There are 11 hidden switches. A switch that is on adds its own fixed numbers to the row, and there is some noise. The rows also spread widely along 16 directions, which tell nothing about the answers.
(in the rows, 128 means zero)
Known rows, each followed by its switches (1 for on, 0 for off):
[ 90 122 119 137 154 191 118 125 100 148  98 161 102 141 159 166 141 178
 104 114 112 141 166 120  92  78 138 115 111 106 136  80 117 126 144  93
  84 138 109 143 142 158 192 151  68]	0 1 0 0 0 1 0 1 1 0 0
[130 113 114 111 163 123 144 110 161 133 143 179 148 108 127 175 204 136
 105 168 146 120 159 142 108 132 149 122 105 133 126 151 127 103 135 135
 120 116 150 150 157 152 139  95 142]	0 0 1 0 0 0 0 0 1 0 0
[132 107 133 118 146 103 117  91 124 119 161 133 158  74 117 140 107 108
 153 115 125 192 130 117  92 123 109 123 122 169 109 132 109 126  90 106
 162 106 103 140 121 103  98 159 113]	1 1 0 1 0 1 0 0 1 1 0
[102 161  60 116 167 153 130  91  95 164 101 105 172 135 115 118 113 170
 127 102 147 146 165 117 161 188 132 120 125 224 162 155  88 146  99 141
 160 134 162 114 122  33 106  89  98]	0 1 1 1 0 1 1 0 0 0 0
[ 91 114 156 138 122 155  98  74 106 154 116 226 105 133 146 159 116 106
 135 129 151 121 159  87 121 101 168 122 193 159 118  95 144 143 124 112
 161 151 135 102 102 133 124 140 122]	0 1 0 0 0 0 1 1 1 1 0
[140 100 109 128 116 158 109 156  70 127 141 103 120  96 153 142 123 114
 126 109 126 142  96 142 118 125  78 136 134 134  98 131 115 163 128  73
 130 127 111 170 131  82 130 113 127]	0 1 1 0 0 0 0 0 1 0 0
[107 148 134  91 152  96  96 163 157 107 146 147 142 134 119 126 126 111
 114 153 171  94 183 126  94 173 156 163 118 134 161 160 119 109 112 171
 188 109 168 104 151 138 121 102 153]	1 0 0 0 1 0 0 1 0 0 0
[ 85 101  84 111 171 145 106 120  80 108 132 135 117 125 179 131 111 177
 117 116 138 130 155 120 140 128 107 175 152 174 124 126 100 135 138  62
 114 139 122 112 135  96 145  72  86]	1 0 1 1 0 1 0 1 0 0 1
[120 108 148  86 154 111 116 117 107 140 132 160 145 124 144 128  98 175
 124 128 123 139 185 114 175  95 159 162 173 138  98 100 125 138 150 124
 111 156 166 106 103 139 141  97 142]	0 1 0 0 0 1 1 0 0 1 0
[111 138 144 112 146 172 139 100 123 105 133 151  98 167 125 107 130 156
 115 101 135  99 112 102 142 106 148 151 140 136 124 133 117 111 188 101
  83 161 174  83 178 155 135 135  94]	1 1 1 0 1 0 1 0 1 0 0
[118 150 122  99 132 121 146 124 161 114 146  91 139 161 107  87 119 116
 118 107 135  99 133 127 156 152 107 125  83 149 126 170 104 127 138  82
 131 149 191 105 162 122  88 146 133]	0 0 0 0 1 0 0 1 1 0 1
[103 149 102 136 125 142 137  71 151 141 132 130 111 174 111  76 124 134
 150 119 145  90 166 115 181 156 144 105 136 157 152 112  97 138 149 116
 145 142 166  77 161 104  98 127 111]	0 1 0 0 1 0 0 0 1 0 1
[132  95 119 125 142 143 144 155 134 120 163 159 120 121 169 153 153  90
 110 134 140  96 154 138 129 130 108 149 105 126 121 161 101 139 135  37
 157 125 165 144 131 125 116  99 137]	0 1 0 0 1 1 0 0 0 1 0
[117 121 146 165 121 104 130 110 170 148 173 164  89 122 139 161 150 118
 132 153 156 114 200 140  69 122 149 107 150  98 146  91 133  84 142 148
 134 109  98 142 165 152 161 126 139]	0 0 0 0 0 0 1 1 0 1 0
[135 130 139  95 130 115  80 142  97 158 121 120 142  83 119 174 116  80
 131 158 153 148 153 104 106 104 112 122 135 141  77 112 130 148  98 116
 181 114 140 146 111 146 125 118 143]	1 1 0 0 0 1 0 0 1 1 0
[130 120 109 136 156  99 111 158 103 106 148  86 148 125 124  79  97 154
 126 126 132 141 168 140  80 184 104 159 100 138 154 148  94 114 106 181
 147 103 109 120 172 110 145  93 132]	1 1 1 0 1 1 0 0 0 0 0
[ 75 134  85 132 146 164 125  92 104 142 101 133 130 139 136 112 103 139
 138  92 138 135 143  88 125 167 108 133 132 196 159 157  95 138 125  98
 156 127 126 109 112  73  98 118  84]	0 0 1 0 0 1 0 1 0 0 1
[150 135 109 170 115 122  93  89 113 159 176 113  97  93 119 146 128 107
 156 147 154 141 155 154 131 111 137  77 172 141 117  41 115 147  96 126
 165 119  91 126 171  76 158 124 103]	1 0 1 1 0 0 0 0 1 1 1
[158 136 148 123 157  95 114 116 174 123 200 151 131  79  89 163 145 110
 134 135 135 147 174 155  90 117 164 114 125 111 148 107 116 100 110 161
 150 103 130 134 167 112 150 153 121]	0 1 0 1 1 0 0 1 1 0 0
[142 118 133 138 188  97 137 100 133 120 147 148 158 127 121 113 136 142
  92 153 141 122 157 155 104 153 151 123  93 189 131 156 121 111  68 141
 137 158 149  99 172 129 137  97 143]	0 1 1 1 1 1 0 0 0 0 0
[110 163 114 106 148 167 135 113 145 119 133 158 138 145 128 154 169 114
 111 136 180 108  95 148 119 129 169 109  93 157 132 126 121 118  93 115
 155 140 164 117 187 125 104 161 113]	1 1 1 0 0 1 0 0 0 1 0
[121 120 152 126 162 121 111  95 112 148 106 160 164 114  94 127 119 160
 128 144 111 162 182  92 107 116 163 127 132 146 128 114 125 126 109 184
 146 118 132 103 123 161 159 123 112]	0 1 0 0 1 0 1 0 0 1 0
[105 117 114  94 113 116 137 139 157 116 165 179 130 118 154 175 185  90
 130 148 189 104 140 142  84 157 113 148 123 115 116 162 125  89 157 129
 143  98 147 171 157 140  73 112 190]	0 0 0 0 0 1 0 1 1 1 0
[119 115 112 133 105 163  95 152  99 116 128 144 128 110 131 129 132  74
 153 128 142 119 118 112 112 165 111 133 122 127 140 142 107 176 110 105
 208  88 124 138 130 101  95 142 122]	0 1 0 0 0 0 0 0 1 0 0
[130  83 144 161 139  70 118  57 142 107 175 145 105 105 125 105 131 119
 151 166 141 137 158 133  99 121 117 114 145 147  97  95 128 106 117 117
 122 120  81 105 181 156 126 115 137]	0 1 0 1 1 0 0 0 1 0 1
[133 124 116 163 118 143 174  52 129 177 146 144 125 143 143 129 122 159
 124 102 131 150 154 162 141 117 137  65 154 173 130  98 121 122 134 122
  87 177 120 156 132  58 116 144 149]	0 1 0 1 1 0 1 0 0 0 0
[122  89 118  82 172 134 113 111  73 118 111 140 162  94 154 144 115 178
 118 126 112 176 129 124 150  87 114 155 133 167  80 117 119 153 118  78
 100 144 130 135 106 121 131 107 114]	0 1 0 1 1 1 0 0 0 0 0
[146 107 123 126 135 162 148 103 120 104 146 185 167 119 113 137 188 137
 125 155 143 127  83 148 145 131 169 117 113 141 108 138 130 147 113 145
 137 127 147 119 180 128 109 134 141]	0 0 0 0 0 0 1 0 0 1 1
[ 88 125 128  79 143 145 134 144 124 158 128 177 134 137 184 173 108 146
  90  91 134 127 170 137 134 104 135 143 143 148 130 141 126 129 145  75
 111 183 178 165  74  96 115 139 154]	0 1 1 1 0 0 0 1 0 0 0
[112 121 135 104 137 113 149  87 146 124 150 167 161 132 123 103 109 142
 136 102 130 144 130 131 142 148 150 127 136 167 136 149 119 125 125 153
 130 160 153 120 120  89  70 162 161]	0 1 1 1 0 0 0 0 0 0 1
[152 147 146 118 176 142 165  80 160 121 154 112 140 106  72 132 145 148
 103 108 124 138  92 117 113 120 152 119 104 183 128 176 127  88 135 130
  97 155 157 107 166 118 140 135  95]	0 1 0 0 0 0 1 0 0 0 0
[158 136 100 114 173  82 126 128 149 177 152 117 175  86  93 180 171 130
 118 183 140 150 224 156 122 130 133  94  89 123 118 118 111 115  96 177
 147  97 150 163 151 118 160  85 155]	0 1 1 0 1 1 0 1 0 0 1
[120 143  98 157 146 155 128 114 121 136 153 125 119 164 134  82 100 154
 113  96 126 104 171 147 150 164 148 121 126 168 178 123  90 143 115 121
 143 164 152  93 152  56 152 111 103]	1 1 0 0 1 0 0 0 1 0 1

New rows, each followed by its switches (1 for on, 0 for off):
[ 86 125 118 153 131 157  91 117 105  99 147 149  79 119 155 140 111  94
 129 115 169 107 113 121  67 147 115 141 144 173 140 125 120 125 103  74
 162 126  92 102 165 103 122 133  87]	0 0 0 1 0 1 0 1 1 0 1
[114 147 133  80 162 141 124 117 111 152 115 156 170 115 111 150 107 130
 117  98 134 153 143 100 126 125 141 144 130 178 124 160 115 124 119 145
 150 145 179 124  93 103 102 134 130]	0 1 1 0 1 1 0 1 0 1 0
[119 114 135 137 167  94 138  48 144 127 119 105 130 126  92  86 126 147
 122 139 123 134 134  87 113 143 108 119 117 201 103 164 134  95 129 118
 103 148 125  89 155 162 124  95 116]	0 0 0 0 0 0 0 1 1 0 0
[105 100 116  99 118 155 111 115 103 132 118 167 130 107 145 146 127 108
 153 114 130 144 135  91 134 118 105 147 157 133 113 133 110 154 162  85
 149 105 135 146  92 114  90 128 121]	0 1 0 0 1 0 0 0 1 0 0
[ 89 152  97 111 130 108 112  80 134 145 124 118 119 143 128 120 136 143
 142 138 179 113 165 120 130 149 124 124 154 166 122 106 121 104 137 135
 134 120 137 112 159 121 110  92 132]	0 0 0 0 1 0 0 1 1 1 0
[110 126  88 137 166 119 164 124 170 140 154 107 137 155 161 122 146 139
  95 120 129 104 186 166 141 154 111 108  64 161 154 154  90 124  97  30
 144 149 167 139 155 107 131 112 112]	0 1 1 1 0 0 0 0 0 1 0
[168 118 138 137 110 113 131 141 118 149 176  92 110 104 120 138 129  89
 128 134 132 122 141 145 122 108  88 109 124 106  84 116 114 128 146  97
 121 130 139 146 161 130 135 116 155]	0 0 1 0 1 1 0 0 1 1 1
[ 90 132  92  93  99 174  87 177 111 105 124 153 122 120 138 154 160  75
 153 138 172  95 126 107 115 164 110 158 123 100 142 144  98 162 151 107
 204  62 149 137 143 120  86 126 121]	0 0 0 0 1 0 0 0 1 0 1
[143 134 127 115 175  78 113  85 165 187 153 140 135  71  98 186 143 116
 121 168 140 142 224 113 120 110 146 104 142 162 117 117 122 104 116 136
 147 121 144 128 112 126 163  81 121]	0 0 1 0 0 1 0 0 1 0 1
[ 85  92 123 119 138 102 121 150 133 117 168 158 102 116 192 167 134 115
 117 126 152 119 183 138  64 127  85 166 133 113 127 137 113  91 149  67
 131 109 115 169 135 141 128 103 143]	0 1 1 1 1 0 0 1 0 1 0
[ 97 109 134 130 150  79 139 108 198 128 164 175 119 135 159 143 144 103
 119 160 153 108 221 136  86 141 133 121 104 130 153 138 110  94 116  89
 163 116 138 136 140 156 115 129 145]	1 1 0 1 1 0 0 0 0 0 0
[159  86 141 129 178  72 113 130 141 114 197 139 125  88 136 127 117 150
 109 141 113 131 204 145 121 129 133 160 151 140 126 135 118 112 133 119
 122 143 132 121 134 117 179  61 141]	1 0 0 1 0 0 0 1 1 0 0
[122 115 158 107 153  90 107 130 152 119 166 158 139 108 137 145 109 144
 133 125 115 162 187 152 109  89 153 126 125  90 136  78 119 121 109 121
 132 117 118 140 141 140 148 177 118]	0 1 1 1 1 0 0 1 0 0 0
[124 134 137 146  87 138 116 136 109 164 128 117 126 122 115 115  85  89
 146  92 123 148 156 111  77 153  96  98 132 128 145 133 109 138 131 157
 165 121 117 160 105  92  96 172 157]	0 1 0 1 1 0 0 0 1 0 0
[123  86 133  99 153  96 130 122 155 113 154 157 157  80 117 155 166 126
 148 152 122 160 162 104 101 125 113 152 113 102 112 151 117 103 151 131
 140  73 125 156 130 170 116 119 137]	0 1 0 0 0 0 0 1 0 1 0
[115 122  91 106 108 142 110 128 117 143 112 111 142 126 122 138 156 129
 171 151 131 147 178 113 168 117 102 110 112  75 112  82  94 167 152  92
 153  59 137 153 151 145 114 142 105]	0 1 0 0 1 0 1 0 1 0 0
[105 131 138 139 154 126 127  83 111 152  96 122 140 120  95 107  98 152
 135 113 114 167 153  81  73 140 120 111 120 171 136 139 118 101 123 180
 124 131 107 114 125 148 124 148 114]	0 1 1 1 0 1 0 0 0 0 0
[100 107 107 111 131 150 152 114 144 135 138 192 163 106 162 171 153 130
 122 105 136 157 132 143  88 148 131 121 115 154 157 163 115 124 121 117
 144 122 121 185  94  77  80 159 146]	0 0 0 1 0 0 0 0 0 0 0
[ 67 129 100 153 120 149 140 112 129 155 124 162 129 194 179 130 123 136
 114 107 136 116 195 147 115 140 113 101  90 132 154 113 100 135 109  66
 136 140 143 140 150 114 123 161 117]	0 1 1 0 1 0 1 1 1 1 1
[109 133  94 113 140  86 129 121 130 190 103 111 163 135 149 142 130 166
 110 162 147 146 222 156 119 144 121  93 109 146 123 106 121 122 100 156
 126 134 128 168 120 123 137  94 176]	0 0 1 0 0 1 0 0 0 0 0
[ 83 160 104 119 150 136 131 109 131 118 106 107 147 189 130 101 135 184
 102 123 148 121 150 150 114 147 134 114  73 148 140 117 114 109 103 127
 101 140 145 112 204 144 138 147 108]	0 1 0 0 1 0 1 1 1 0 0
[121 133 132 162 131 129  99 110 104 144 112  98 114 125  92 118 124  89
 140 165 146 116 148  82  98 137 110 104 116 149 108 122 121 135 104 132
 183 106 121  93 172 172 145 115 102]	1 1 1 0 0 0 1 0 0 1 1
[111  94 144 144 132 114 145  71 167  84 153 183 106 166 144  85 155 115
 128 152 153  81 115 134 142 142 142 124 121 151 114 140 136 122 129  74
 126 154 140  84 188 169  88 133 147]	0 0 0 0 0 0 0 1 1 0 0
[121 152 123 130 156 165 134 154 118 170 123 157 135 156 144 149 126 144
  65 110 135  95 180 150 113 137 165 119 114 159 159 145 122 125 107 138
 136 187 187 133 118  96 172 104 145]	0 1 0 0 1 0 0 1 0 1 0
[139 131 139 131 160 115 123 119 159  84 172 174 138 148 116 111 158 137
 121 162 154 100 160 169 130 143 187 133  97 115 146 109 113 123  94 145
 148 119 155  83 220 149 142 134 125]	0 1 0 0 1 1 1 0 1 0 0
[160 106 123 134 147  67 117 121 143 106 181 103 161  95 117  98 121 120
 126 149 136 142 143 171 117 171 122 126 108 164 126 145 118 140  64 130
 166 121 113 126 160  86 122 102 154]	0 0 0 0 0 0 0 0 1 0 0
[121 133 126 137 136 111 155 107 153 164 162 128 111 150 144 110 102 139
 103  97 135  95 195 126 138 158 130 134 154 175 148 161 112 105 158 104
 120 176 174 115 113  88 134  78 151]	0 0 0 0 0 0 1 0 1 1 0
[119 154 118  72 143 126 126 117 106 157 133 102 143 125 138 163  99 135
 101  99 154 149 140 136 133 106 104 126 130 179  89 136 116 119 129  80
 102 166 175 151 125  90 109 129 139]	1 1 1 1 1 1 1 0 1 0 0
[118 130 135  71 148 129 131 124 160  96 158 184 167 122 119 149 161 109
 134 137 155 120 130 125 152 135 161 158 107 132 119 156 111 130 128 103
 166 109 195 111 154 140  77 147 132]	0 1 0 0 0 1 1 0 1 1 0
[109 116 102 118 181 121 138  86 147 138 158 139 120 111 167 186 144 131
  88 128 147 132 170 143 114 106 107 126 113 197 117 148 110 110 108   4
 119 146 148 146 137  97 149  93  89]	1 1 0 1 1 0 1 0 1 0 0
[ 68 157  77 123 149 143 116 103 138 120 123  94 129 129 129 129 135 143
 145 106 157 145 142 122  93 159 112 121  97 165 164 119  96 110  98  99
 165  88 107 129 169 102 117 149  61]	0 1 0 1 0 0 0 1 0 1 0
[141 138 100 155 140 129 121 108 148 156 141 114 112 113  89 128 166  98
 139 176 160  86 174 117 144 163 143  99 132 149 138 129 113 134 125 154
 182 111 150 105 164 117 140  73 127]	0 1 0 0 0 0 0 0 0 0 1
[110 154 126  97 122 134 119 165 136 169 144 117 109 147 157 150  95 147
 108  93 134 119 207 156 140 102 136 118 141  99 144  87 110 127 154 103
 115 161 167 162 110  93 147 148 142]	0 1 0 1 1 0 0 1 0 0 0
[133 132 139  91 136 109 135 147 159 110 186 148 140 104 130 140 126  91
 124 103 150 120 129 138 104 154 128 160 123 139 138 176 110 109 132 113
 158 125 165 134 134  98  88 134 151]	0 0 1 0 0 1 0 0 1 1 0
[120 127 119  98 147 101 141 106 135 130 138 112 148 132 109 111 146 167
 121 141 139 129 152 132 125 137 118 133 111 136 103 139 119  95 161 168
  82 135 152 130 166 147 123 102 164]	0 1 0 0 1 0 0 0 1 0 1
[ 90 116 124 125 128  93 153  85 140 161 130 134 132 145 154 104  95 147
 122 105 141 133 179 117  97 157 104 131 150 182 133 154 119  90 147 137
 115 157 129 140 100 107  94 101 173]	0 1 0 0 1 0 0 0 0 1 0
[132 122 137 142 122 102 106 105 142  92 200 136  71 102 130 119 128  92
 162 136 182  98 118 144 107 136 134 143 185 130 131  95 122 105 143 125
 152 109 102 103 195 105 112 115 127]	0 1 1 1 1 0 0 0 0 0 0
[116 124 114 108 184 117 102 135 116 156 130 133 169 107 153 160 102 174
  90 119 104 178 199 152 112 109 141 125 101 162 145 110 110 146  62  95
 138 146 127 155 100  89 189 125  91]	1 1 1 0 0 0 0 0 1 0 0
[124 166 116 128 147 170 125 120 161 144 145 172 117 124 107 192 185  92
 115 142 167 106 158 143  95 120 167  86  92 120 155 112 113 112 111 126
 164 110 160 135 181 127 135 165 100]	0 1 0 1 1 1 0 1 1 0 0
[113 131 117  91 158 149 126 120 152 121 158 184 144  87 125 187 146  94
 134 114 154 144 140 112 106 133 146 139 125 158 150 164 107 117 123 103
 179 106 155 144 112  87  91 152 108]	1 1 0 1 0 1 0 1 0 0 0
[114 136 151 129 107 145 125 128 132 151 136 148 111 142 109 116 110 131
 137 105 120 123 165 106 106 127 139 115 144  93 142 113 124 115 177 188
 116 139 139 130 130 136 128 163 152]	0 1 0 0 0 0 0 1 1 0 1
[ 90  98  96 127 145 140 101  81 105 118  99 161 152 105 134 128 150 132
 167 152 139 163 130  99 127 142 124 126 130 157 129 112 112 158  95 109
 180  76  90 124 132 127 101 132  85]	0 1 1 0 0 0 0 0 0 0 0
[127 146  89 141 113 132 124 131 129 166 142 133 133 130 127 137 149 135
 129 132 154 121 194 158 105 174 136  96 133 123 167 111 104 124 134 190
 149 109 132 161 145  76 127 110 162]	0 0 0 1 1 0 0 0 1 0 0
[129 117  95 142 156 157 116 125 105 118 162 109 112  99 124 126 127 157
 129 105 116 142 146 128 116 136 117 138 133 143 147 120  93 129 143 117
 123 118 112 127 157  81 167 105  78]	1 1 0 1 0 0 0 0 1 0 1
[110 134 118 157 134 135 149  93 158 168 135 117 130 118 115 162 139 119
 125 114 111 161 175 117  74 120  99  68  78 133 147 127 104 111 118  86
 131 108 108 161 143 129 139 182  83]	0 0 1 1 0 0 1 0 1 0 1
[127 105 133 120 170 130 115  83 120 125 132 211 145 101 101 133 146 126
 138 147 140 124 162  82 129 156 166 158 166 174 135 163 122 123 141 183
 159 122 155  89 115 125 112  76 139]	0 1 0 0 0 1 0 1 1 0 0
[142  89  97  86 146 114 140 119 147 137 168 157 150  91 145 170 181 154
 148 144 119 151 181 147 192  97 119 136 137  87 101 107 105 142 177  81
 105 100 157 179 128 113 124 103 137]	0 1 1 0 0 0 0 1 1 0 0
[104 125 142  94 145  93 102 125 180 115 155 163 125  88 100 157 157 114
 157 169 152 128 182  98  90 126 156 149 134  90 140 117 120  97 150 172
 167  67 124 121 149 178 129 133 123]	0 1 0 0 0 0 0 0 0 0 1
[ 81 129  88 106 104 158 126 137 122 175 116 175 130 128 163 182 157  93
 131 135 173 107 180 113 111 151 113 126 144 134 136 143 109 132 157 122
 174 107 157 173  93 101  86 103 165]	0 1 0 0 1 0 0 0 0 1 1
[132 105  99 152 129 100 118 114 141 143 176 107 110 111 162 141 127 122
 137 135 132 142 192 177 126 120  99  97 120 125 131  78  98 141 100  53
 144 110  97 163 151  85 145 124 113]	0 1 0 1 1 0 0 0 1 0 0
[115  99 111 139 138 131 103 110  97 154 128 152 124  94 149 155 116 112
 136 130 137 148 160 113 111 131 107 127 160 165 127 127 121 148 109 102
 166 119 102 150  96  86 131 101 120]	0 1 1 0 0 0 0 1 0 0 0
[113 136 130 129 156  98  98 173 143 153 144 123 132 103 128 163 103 103
 105 141 132 127 228 129  61 150 123 125  95 128 160 142 108 119  85 128
 187 110 129 139 115 125 161 121 127]	0 0 0 1 0 1 0 1 0 0 1
[126 104 100 111 170 111 128 104 116 126 170 193 160 120 163 163 150 165
 101 150 157 127 185 180 147 137 158 145 139 172 120 123 114 129 103 123
 120 150 157 129 151  78 136  72 158]	0 1 0 1 1 1 1 0 1 0 1
[110 111 118 122 153  90 125 112 147 115 138 136 117 175 162  96 144 148
 105 176 161  74 190 164 163 140 140 123 106 140 105 103 122 129 109  80
 122 162 164  95 191 175 125  90 162]	0 1 0 1 0 1 0 0 1 0 0
[146  80 142 148 132  81 107 147 109 129 136 125 126 122 134 100 121 104
 122 190 133 100 194 122 113 145 102 135 118 118  94 134 123 144 117 128
 157 121 127 111 146 182 142  66 181]	0 0 0 0 1 1 0 0 0 0 1
[101 136 110 125 126 142 118 116 123 117 116 154 118 166 155 114 154 122
 107 167 196  70 118 149 130 162 157 121 133 175 124 131 140 134 104 128
 155 159 150 104 175 129 104  93 164]	1 0 0 0 0 0 0 0 0 0 0
[147 138  81 122 135 148 148 146 148 146 181 112 151 110 139 162 147 126
 119  93 125 150 157 186 139 139 113  99  85 126 161 131  85 145 107  75
 145 116 146 190 138  26 126 149 113]	0 1 0 0 1 0 0 1 1 0 0
[136  99 109 140 136  89 114 154 120 122 157  88 146 125 145  89 113 137
 130 148 126 131 184 152 130 163 104 136 107 127 127 123 102 147  97 116
 166 114 122 137 150 115 141  89 149]	1 1 0 0 0 0 0 0 0 1 0
[111 113  73 125 147 189 162  99  89 105 105 125 164 150 142 116 178 179
 118 118 132 142  76 147 156 146 110 114  78 164 115 149 105 151 121  82
  99 132 138 142 187 105 101 133 102]	0 1 1 1 0 0 1 0 0 0 0
[ 71 132  92 131 149 132 123 100 122 151 115 126 118 123 149 158 121 151
 121 126 156 137 183 108  76 146 108 130 128 174 144 133 109 100 129 106
 131 116 105 134 130 112 134 104  99]	0 0 0 1 0 1 1 0 0 0 1
[152 104  94 148 100 128 140 135 105 143 162  73 118 131 169 111 106 132
 127 113 131 140 130 182 159 127  81  95 136 137 107 102 113 165 120  60
 119 154 107 179 139  49 122 120 154]	1 0 0 0 0 0 0 1 0 0 0
[143 106  80 167 114 155 137 101 101 149 111  83 130 145 132  98 152 137
 140 145 113 138 143 140 169 129  86  68  91 129 105  96 105 177 117  70
 130 122 112 150 166 117 131 128 113]	1 0 0 0 0 0 0 1 1 0 0
[139 140 124  98 144 147  97 139  73 128  82  79 173 120  74 119 133 138
 120 150 126 145 111  98 140 131 114 122  89 147  81 142 129 163 105 148
 143 117 162 116 161 160 133 121 124]	0 1 0 0 0 0 1 1 1 0 0
[ 95 142 125 127 129 141  98 137 122  97 139  99  96 152 138  85  84 149
 147 107 140 116 144 116 132 134 136 150 140 122 154  92 103 139 135  96
 149 117 118  88 169 120 143 148  72]	1 1 0 0 0 0 1 0 0 0 0
[119 145 137 113 165 185 105 118 111 117 133 184 117 118 116 178 151 123
 107 115 141 121 122 114 116  95 165 135 127 142 134 124 120 133 124  96
 139 132 164 105 162 130 153 149  69]	0 1 1 1 1 0 1 1 1 0 0
[ 99  97 130 136 115 174 117 105  63 103 110 154 127 138 145  97  91 141
 145  90 125 146  88 100 126 138 113 144 157 164 116 136 124 159 135 107
 133 144 114 116 126 100  90 154 122]	0 1 0 1 0 0 1 1 0 0 0
[152 141 131 127 130 128 111 149 103 156 141  95 124 119 112 123  97 112
 118 129 145 122 154 132 125 137 126 113 141 146 116 125 123 140 117 156
 150 155 148 133 132  91 136 109 161]	1 1 0 0 0 1 0 1 0 0 0
[137 119 139 158 123 119 101  93 116 150 142 120 101 109 113 104  83 118
 159 121 123 139 167 110 141 123 135 103 180 149 132  85 121 153 118 124
 162 137 104 107 115  95 134 133 115]	0 0 0 1 0 0 0 1 0 0 0
